The same things were measured in two ways. Each way mixes the same 12 hidden numbers, adds some noise and spreads widely along 6 directions of its own, which tell nothing about the thing.
Some things both ways: the first way, then the second way.
[ -2  26 -10  -5  -8 -26 -29 -33 -33 -24   6   3 -18 -98  -6  10  31   1
 -43]
[-28  19  21 -63 -34 -29 -15 -25  -8  32  52 -43 -28   9 -30  20  -8  48
  41  12  13 -30]

[ 12 -54 -31  15 -26   2 -33   2 -32 -35 -19  -4  -8  27  -3 -58   6  73
 -30]
[ -9  -9  22 -12 -10  12  -4   3   8   5  -9  21 -12 -30 -12   9  -8  27
 -14 -18 -10 -28]

[  9 -25 -10   1  25   6 -24  16  27  17  -6  30  35  55  12  -5 -27  14
  23]
[  5   7  -7   9  26 -28  18  24   9  -7 -18 -12  -2  14  15  -6  50 -13
  29  58  42  17]

[  4 -15 -12   1  25   6 -41  33 -32  -8  -8   0  33 -16   8   8  23  11
  16]
[ -7   1   1  -6  -1 -12  -3   0  23 -12   8  14 -36 -31   2 -18 -26   6
  13  11 -25  -8]

[-17  14 -19   4  36  38   2 -16  10  12  17  25  23 -58   0  37   3  20
   1]
[  6 -22   6 -19 -28 -12  41  -7 -30   6  20  -3  14 -21   0 -14   0  19
   2   6  -9 -23]

[ 15  16  16  -6  29 -27 -30  11 -19  -2   5  18  33  -7  13  20  36 -53
  10]
[ -1   0 -18  19 -18  38 -16 -23  10   7   2  -1  23  20   2 -26  -8 -28
  -5  -3  21   6]

[ 31 -23  -5  11  -5  16 -34  39 -13   2 -26   8  56  64  15   0  -2  24
  12]
[ 20  21  -9  14  -7  -2 -32 -32  11   8  47 -17  23  21   9  11   1  -3
   2 -37  10   4]

[-15  29   7 -11  25 -30 -48   4  -9   4 -15  28  11 -35   7 -18  21 -64
 -37]
[  0  -6 -30  13   6  24 -16  -8   5 -17   1  14 -18   2  11 -40  23   0
  -1 -10   5  15]

[ 46 -19 -32 -24  15  41 -22  30 -21 -20 -39   5  53  48 -15  21  -5  41
  40]
[  8   2 -10 -22  -5  -1  22  -4  11  -6  33   0 -25 -19  -5   1 -40 -15
  -6   2 -23 -11]

[ 46  22 -41 -38  33  36   0 -60  -1 -26 -36  25  12   8   2  33 -11  42
 -18]
[-28  10   4 -22   0  -4 -10 -14  15   0  -1 -18 -20   7  -7 -19 -11 -12
  24  -4  -5 -11]

[ -4  16  20 -26  -2  30  21 -35  21  12 -54  -1  -3   2  -9 -20  -1 -45
 -40]
[ 14 -12   2   2   8  -3  11  -5   8 -37  25  -9 -12   3  14   3  11   0
 -11 -51 -10  11]

[ 23  49   6 -31  30  -7 -45 -57  -4 -33   0   6  -2 -43   3  26  27 -24
 -29]
[ -5  22  24  16 -12  19   1  34  11 -23  15  35 -13 -47   8   2 -41   1
   5   3  -1 -21]

[ 24 -12 -37  20   2 -31 -16 -15 -19 -44 -56  22 -26 -30 -22 -17  -9  72
 -60]
[ 13 -26  11 -19  -7 -21  -2  19  -5   3  16 -29 -13   0   6  25  14 -11
 -16  23  11  -4]

[-14  26 -11 -28  20   0 -13   3  10   9 -24  11  -6 -17 -14  21  11 -37
  -1]
[-18  47   5 -12  18 -23   0  20  10 -14 -20   0 -50   8 -12   4  13 -19
  26  35   4  10]

[  5  -9   1 -10  13  -7 -39  -7 -22  11 -11  43  37  51  30  37  25   2
  17]
[-19 -13   9 -11   9 -35  25  14   2 -29  -4 -30 -11  -5  15 -35  -2  -6
  18  10  -3  -7]

[  8  27 -21 -35   7  19  -9 -17  -6 -11 -10 -19  -1 -37  -6  16   2 -13
  -9]
[ -7  24   1  12 -18  -9 -46  -6  -8  11  16 -10   7  13  19  21   6  17
  20   5  15  11]

[ -3  16  41 -15  -2  -1 -41  10 -24 -17  -8   8  45  37   7  16  30 -33
  -8]
[  3  55  12  11  12  13 -40 -37   9 -14  19  11  16  20  -7   0  -2  -7
  16 -30   9 -15]

[ 24 -30 -32  28  -7 -23 -16   4 -18 -25 -45  23  -4 -11 -13 -12 -15  69
 -30]
[ -1  11  13 -46  -5 -23   8 -10  23   8  20 -22 -35  11 -51   8 -12 -13
   8  16   5 -18]

[ 21 -14  -8 -44 -44  15 -14 -32  -7 -18 -20 -30   8   2 -24 -29 -23   0
 -27]
[ 15  23  -5  -5   2 -11 -13  -3  -3  12   1   4   9   5  -7   8  -8  26
  34  29  26  -6]

[-18  -4 -24  -3 -29 -12 -22  32 -17   1 -10  28  11  16 -28 -15   9  17
 -31]
[ 10  25 -19  -4  -2  10 -13 -14 -30  22 -16  -1   7  23   4   1  17   7
   1  -3   7  -4]

[-27   9   2  14  -7  -6  -1  18  37  26  12  -3  -7 -11 -19 -14   8 -17
 -30]
[ 22 -18  -4  12 -22  15  19   9  -9  11   7  14   3 -25  18  10   3  13
 -26  -3  -4  -6]

[-24 -42 -31  22   8  -3  -1   4 -11   9  33  26 -25 -71 -27 -48  -6  47
 -19]
[ 19   6   4  16  -5  -5  25  37 -23  16 -38  18  21 -15  16  20  17  21
  12  27  24  -1]

[-11 -17 -38  49  15 -45 -30   0 -24  -6  20  45 -34 -88  -6 -24  19  59
 -37]
[ 21  -9  26  45 -37  -4   9  72 -20  -3  -9  11  23 -31  35  38   0  17
 -21  -5  23  11]

[ -4  -7  27 -16 -32  21  13  -6   1  13  13 -26  16  73  17 -22   5 -34
 -10]
[ 14 -30   6  59  -9  35 -29  -1 -15 -22  -8   7  53  -8  69  -6   3  -1
 -25 -51   2   9]

[  8  -2  -8 -15 -18 -17  -9 -16 -24   5 -12   5 -44 -79 -44  -4  -1  11
 -21]
[-12  26   1  -5  -8 -15  15  -1  -2  -1  10 -19  -1   2   2 -15 -15 -10
   0   7  -4 -16]

[ -4   2 -24   0 -27 -28 -24  -5  20   6 -27  21  -2  21  -2 -25 -33  16
 -55]
[ 40  12 -15  52 -18  27 -18  31   6  -3 -21  43  28  -1  -3  23 -21  -4
 -15  -7  26  31]

[  6  -4   9 -18 -15 -35   6 -51  -3  15 -13  -9 -78 -69 -33 -44  15 -50
 -35]
[-13  25  11 -17  -6   5  24  22  20   4  10 -13 -24  -6 -14  16 -22  -9
  -2 -16   8 -16]

[ 27  71  15 -26  -9 -30 -28 -23  13 -15 -52  24   6  16 -20  26  23 -28
 -66]
[  9 -14 -14 -22   0   0  39  21 -12  -5   2  -8 -26  -5   9   3   5 -21
  14  50   9  10]

[-26 -20 -22 -21  79   9  -6  -8  12  -6   5  31  40 -21   1  22  35 -30
  30]
[  0  -3  12  -3   3 -33 -14  19  24   0  -9 -21 -24   0   0  22   8  23
   6  17  19   7]

[ -2  -7 -12   4  35  11   7 -13  19  26 -20  37  -1 -10 -17  16   5   8
  -9]
[ -9  61   3 -19  25 -25   2 -26  30  11   0 -24 -24  25 -31 -13   7 -23
  16 -23  -6 -23]

[  9  15  12 -30  -8 -14 -42 -11  -3  11  15  15  28  37   2  22  42 -50
   4]
[ -3  23  -2 -12   0 -17   8  15 -10  13  22 -29  -8  -5  24   3  -1  19
  27  11  17 -18]

Other things, the second way, with their names:
j516: [  5 -12   7 -52 -24 -18  23 -20 -27  15  14   0   4   1 -42  19 -11  22
  19  20  -2 -15]
j959: [ 13   6   3 -25  11 -11   2  13  12  21 -11   3 -18   4 -26  40  13 -11
  10  26  17   0]
j440: [ -3 -18 -13   6 -21  27   3 -24  13 -21   3  12   4  -8  -8 -40 -51 -11
 -23 -30 -26  -4]
j773: [ -2  11 -23  -8 -15  41  15 -19  -3  10 -26  52 -30 -14 -33 -27   3  11
  -9  13 -12  -7]
j593: [ -7   1   0  16  -1   6   2  10  17 -10  -7   5 -18  -7  22   6   9  13
  31 -28   4  23]
j703: [ -8 -11   5 -10 -15   5   3  14  21  11  11   8 -28 -29   1  20 -14  26
   3   0  -1  -6]
j31: [ 11  10  -6  -5 -19  21 -19  16  -9   8  24   3 -14   8   0  38  -1  -8
  -3  -5  16  14]
j321: [ 43   3 -10  10   1 -19   7  31 -37   1  29 -26  24  15  37  42  39  16
  11  -5  38  19]
j545: [ -9  -1  12   9   8   8  14   6 -12 -22 -48  31   6 -16  -2 -44  11   8
  14  13   3 -18]
j884: [ -3 -29   8   1  -3  35  11  11   2 -18 -11  32 -11 -37  11 -21 -10 -10
   0  -2 -12 -15]
j612: [-24  -5   7 -16 -14 -20  17  -2   5   6 -19 -16  -7  -2  -7 -16 -18   7
  25   9  -4  -7]
j12: [ -2 -16  14  38 -36  38 -12  34  12  10 -22  32  12 -37  20  18 -36 -10
 -14 -14  -2   3]
j600: [  7 -33  13 -25   8 -12  26   8   9 -21  16  -5 -31 -16  -1   4  29   9
  -2  10   3  -5]
j421: [-14  -2  22 -45 -20  11 -11 -41  11  21  48 -23   7  -4 -20  19 -44   6
  -7 -16  -6 -48]
j490: [ -8 -26  -8  -8 -24   8  -2  15   5  11  26 -17 -18 -23  28  11 -19  18
 -27   0  -7  -8]
j16: [ -2  10 -10  31 -24  29 -10  11  17   8 -17  28  15  -5   1   6 -22   4
   7  -1  19  18]
j396: [ 16  31  13  20   0  17  -3   6  19  -8  -5  18   6  16 -24  28  20 -23
 -12 -39  19  12]
j954: [  8  42 -10  -1 -13  24 -47 -29   0  41  11  -4  -2  30 -17  25  18  16
   9 -45  18  -1]
j530: [  0  -6   1 -39  12 -20  22 -13 -27   7  20 -21 -26  -9  18   1  38  18
  20  -3 -15 -21]
j489: [ -6  -2   6  -4   5  -7  46  31  51 -13 -12  21 -32 -40 -26 -18 -33  -5
  -3  19  -3 -15]
j736: [-51  -3  10 -18   7   3   1 -30  32 -26  11 -22 -42   8  -4 -53  30  -8
  28 -10   2  -6]
j371: [ 25   8  -9  25  -5   9   3   8 -14 -18  -5  30   5 -19  13 -12 -13  11
  -6 -19 -12   2]
j325: [-20  -4  18  14  -7   4 -16   2  -2  -6 -33  -1   9   7  12  -9  22 -16
  -8  -1   5  -1]
j188: [-15  -9  -5  22   4  -5 -23   3  11 -22 -15  -8 -18  14  28 -12  39 -10
   6  18  12  32]
j280: [ 25  32 -10   1   1  43  22  18  -3  -1  -5  56  16 -15 -22  19 -42 -27
  32  26  21  -2]
j220: [ 12  22  -5   1  18  46  22  -1   1 -13 -40  59  -6  -8 -35 -26  11 -41
 -15  29   8 -16]
j249: [ 10 -11  -1 -13 -14  -4  22   1 -13   1  36 -10  -2  -8  17  19  10   2
   0  10   2  -1]
j385: [-14  41  30 -18  -3 -11 -28 -10   9  -4  12 -24 -22  19 -20  18  -2 -12
   6 -25   3 -15]
j432: [-41  19   5 -26  -2   0 -30 -42  13  -3 -25   8 -41   2 -34 -51 -19  -2
  17  -8 -35 -22]
j867: [  6   6   0  -8 -20  11  -5 -13 -11  -1  45  -5  -1 -10  17  22 -21  37
   8 -30  -4  -8]
j741: [ 13 -30   3  16  -2  -5 -38  -7 -12 -17  15 -19   4  10  38   1  43  15
   1 -24  10  17]
j922: [-37  21   7 -19  -4  34 -26 -19  64   2 -28  34 -51  -5 -64 -17 -43 -21
  11   5  -5  -9]
j866: [  4  54   4 -16  23   3 -33 -29  18  36 -16  27 -14   7 -24  39  17  25
  35  22  17 -16]
j621: [-15  -1   3  -6   0  -5  17   9   0 -15  14 -21 -24  -1  22  -4  25   4
  13 -23   3   7]
j926: [  7  20   8 -31  10 -37   9  -2  -8  -2  30 -29 -10  13 -14   0  18  -5
  11  23  15 -22]
j80: [ -4  10 -12  15  -3   4 -25 -17  32   7   3   4  -5   2  -8 -24   2   1
 -11 -14   0  -3]
j698: [ 12   6  -6   2   5 -19   5  -3   1  -8  25 -34  17  12  24   4 -17   2
  12 -25   5   0]
j785: [ 13  27   0 -22  12 -25  41  18 -29 -13  32 -14 -16  -3  18  14  30  19
  33  32  21  -7]
j191: [ 17   3   0 -11   3  -8   6 -11   3   0  49 -26  -5  -7  34  26  -9  26
   9 -20   0  -8]
j904: [ 11  37  10 -17  -9 -15  -7 -11   4   6  50 -31   1  26  -5  43  -3   6
  31   4  32   3]
j890: [  4  23  -6   6   0  -6   5  13  31  12 -27  24 -26  -3 -25  12   2   4
  27  28  18  18]
j851: [ 17 -14  18   0   0 -11  -5  10   3 -26  31 -19 -19  -6  20  12  16   4
   0  -5   8   2]
j318: [ -5  40  -3  11  -7 -16 -14  -1  -4   0   1 -28  -8  25  12   2   6  16
  14 -26  11  10]
j601: [ 27   6  14  39 -24   5  10  20  -2  -1   8  38  47 -30  14  38 -24   8
 -28  -7   2  -4]
j862: [-21  15  18 -37  12 -34   0 -16  16  -1  42 -37 -42   6   6  27  32  41
  50 -12  10  -3]
j215: [ -4  16  12  30 -15 -11 -35  -2  25  -8  -2   3   4  17  -8  15  22  10
   5 -16  23  28]
j818: [ 25  11   5   8   1  15  41  32 -13 -23 -16  36   6 -29  -8  -8 -24 -10
 -25   0  -6 -21]
j677: [-34 -14   3 -16 -15  -4  36  -2  28 -22 -11  24 -48 -33 -37 -68  -4  15
  10  28 -13 -15]
j438: [  0   7  29 -11 -25   5  13   6  -7 -11  34 -14   7  -4  -7   9 -15  -9
   0 -11  11 -19]
j269: [ 14  14   8   5   2   4  22 -16 -18 -19   4  24  23  -8   0  -6   3   8
   7 -25  -8 -13]
j264: [  9   0   8 -19  13 -24  30  26   5 -34   7 -13 -22   2  -6  15 -13 -18
  13   3   1  11]
j726: [ -9  22 -11  -2   1  -6  17  11  10   6   2  -9  -3   1  13  12 -16   0
  20  12  10   6]
j178: [-10  32 -10   3   1   7 -12  16  20  -5   2   6 -36  -1 -10 -13  -7 -18
  17  -3   4   7]
j23: [  7 -23  -8 -20  -5  -8   7 -10  22   9  19  -9 -24  -9  -2  18  -2  10
 -14   9  -7   1]
j865: [  6 -28  33 -17  -7 -23  26  26 -10 -21  12 -19 -21 -20   7   7  18  -3
 -10   2  -2 -13]
j105: [-12  12  -6  -5 -13  13   1   1   6  14  -5  13 -15 -16  -7 -15 -18 -10
  -8  17  -6 -18]
j912: [ 11  -1   8  -1   1  -2  26  10   5  -9  15  16 -24 -32   9  10  20  46
  -2 -16  -2 -10]
j163: [ -7  31   6  -1  11  25  18 -19   4 -21  -9  32  -1  -9 -11 -25 -12 -23
  20   3  -7 -15]
j422: [-27  18  16 -41   3   6  21 -20  42  -2 -18  22 -55 -22 -52 -17 -42  -5
  41  13 -20 -23]
j502: [ 19  10  -3  -4 -17  21 -17 -15 -28  25  17   7  30  -4  19  43 -20  21
  -4 -42  -7 -11]
j114: [ 15  16  16  -4 -19  20  31  39 -18 -11  11  27   5 -23 -14  25 -27 -17
  -8   7   9 -14]
j938: [ 20  -4   2  17  -2   6  -9   2 -36 -16  -4   1  31  14  17  -7  38  12
  -8  -9  26   1]
j582: [  3 -19 -17  14  -4   1 -16  -9   1 -14   5  -9  -1   7  22 -27  18   9
   2 -10   6  15]
j670: [  7 -16   7  -1  -2  -3  -5  -7  -1 -14  10   2 -21  -8  14  13  35  30
 -25 -19  -6   1]

Some of these things the first way, each followed by its name:
[-39  18 -10  -3  34  -6   4 -19  18  38  30  47   6 -25  17  47  14  -2
  -6] => j612
[ 42  22 -15 -34   2  52   8 -30  14 -18 -44 -24   5 -10 -24   0 -17   6
 -12] => j249
[  9 -25 -17   0 -29 -12 -26 -10 -27 -24 -29  27 -16 -22 -42 -36 -11  53
 -42] => j818
[ -2   2 -14   1  28 -36 -26  -9  -5 -15 -12  14 -15 -12  13 -13   9  -1
 -29] => j922
[ 28  24  20  11  -6 -16 -29 -22  -6  -1 -22  10 -17  -4  18 -26   2   3
 -46] => j736
[ 49  -8 -22 -37  14   9 -35 -12 -37 -15 -33  21   5 -12 -26  -4  14  26
   8] => j726
[-10 -20  -9 -44 -39  45  15   0 -22   7 -18 -74  -1  15   3  -5  15 -52
  18] => j432
[ 48 -12 -25 -20  41  58  12 -39  12 -31 -71   0  26  21  -9 -14   9  -1
   5] => j396
[ 13 -28 -30  36  18  16  14 -10 -13 -26 -18  14  -8 -38  -7 -21  -8  68
 -21] => j865
[-17 -13  -6 -22   9 -23 -32  25  -2  13  20 -10   2  18   2  -2  32 -58
  31] => j490
[ 27 -19  -4  -3 -41  -7 -15  -6 -21   8 -30  33   3  35 -15 -15 -22  58
 -37] => j698
[  1   2 -19 -14  40   4 -19 -21   8  -5   1   1  -1 -35   0 -11  24 -21
  -7] => j703
[-13 -31 -20  14  52 -21 -18 -20  25  24  12  46 -25 -60  -7 -16 -21  24
  -5] => j489
[-11 -17 -23  10  28  50  28   3 -14   2   7   0  -8 -74 -26 -33  -3  22
  -7] => j530
[ -3 -37  11  -9  32  -7 -27  41 -39 -11 -24 -19  26 -25 -15 -22  63 -54
  28] => j23
[  6 -11   0   4 -53  15 -22  27   3  14   0   9   5  19 -26 -42 -45  39
 -14] => j785
[ 20  12 -38 -18 115  32 -16   5 -24 -39 -23  39  46 -69  -4  25  30   7
  31] => j188
[-22  30  -8 -45  47  27  17 -25  11  19   8  23  26 -53 -25  40  41 -74
  16] => j318
[-23  -4 -10  -3  26 -16 -23  -5  26  26  -3   7 -10 -21  10  -2  -3 -37
 -13] => j80
[ 19  33 -44  27  50 -20 -22 -25  15 -14  12  53  -4  -9  23  27   8  67
 -47] => j12
[-12 -13  -6 -28  34  68   6 -15  36   3   5 -15  33 -17 -21 -29   9 -33
  15] => j912
[-31  17   2 -18 -19  15   2 -29  37   9  -1  17  21  40  11   2 -23 -27
 -31] => j938
[  0  26  -1 -19  24  -8 -37  -7  33  10 -28  16  35  36  11  19  34 -44
 -19] => j890
[  4 -10 -32   0   0  -8 -15   7  -1   3   7  -4 -26 -35 -19 -12 -18  24
  -8] => j105
[-19 -15 -24  19  32   8   1  14   1  16  15  56  23 -29  -5 -19 -20  15
   2] => j321
[ -7 -22  -1  25  24   1   1  17 -25  -1  20  14   2 -54  -5 -20  12  34
 -11] => j422
[ 27   2  46 -14 -56   3 -36  22 -36  -5 -24 -29  16  53   0 -23  20 -19
 -12] => j163
[-11  24  10   0  -4   3  12 -25  24  37  -2   8 -39 -28   1 -29  -4 -35
 -39] => j621
[  8  -5  -7   3  41  15   0 -33   1 -33 -35  13  -7 -62 -17 -35   2  15
 -41] => j600
[-25 -18   2   0  10  -2 -17  29 -59  -5  15  12  13 -31  -8 -14  51 -15
   1] => j502
[ -9  26  23   1  34   2  -6  -5  14 -12  -9  16  41   3   8  17  27 -41
 -16] => j851
[-50   5  -4  11  -4   1  -6  25   8  31  22  25   9 -34  -9  -8 -12  -5
 -24] => j371
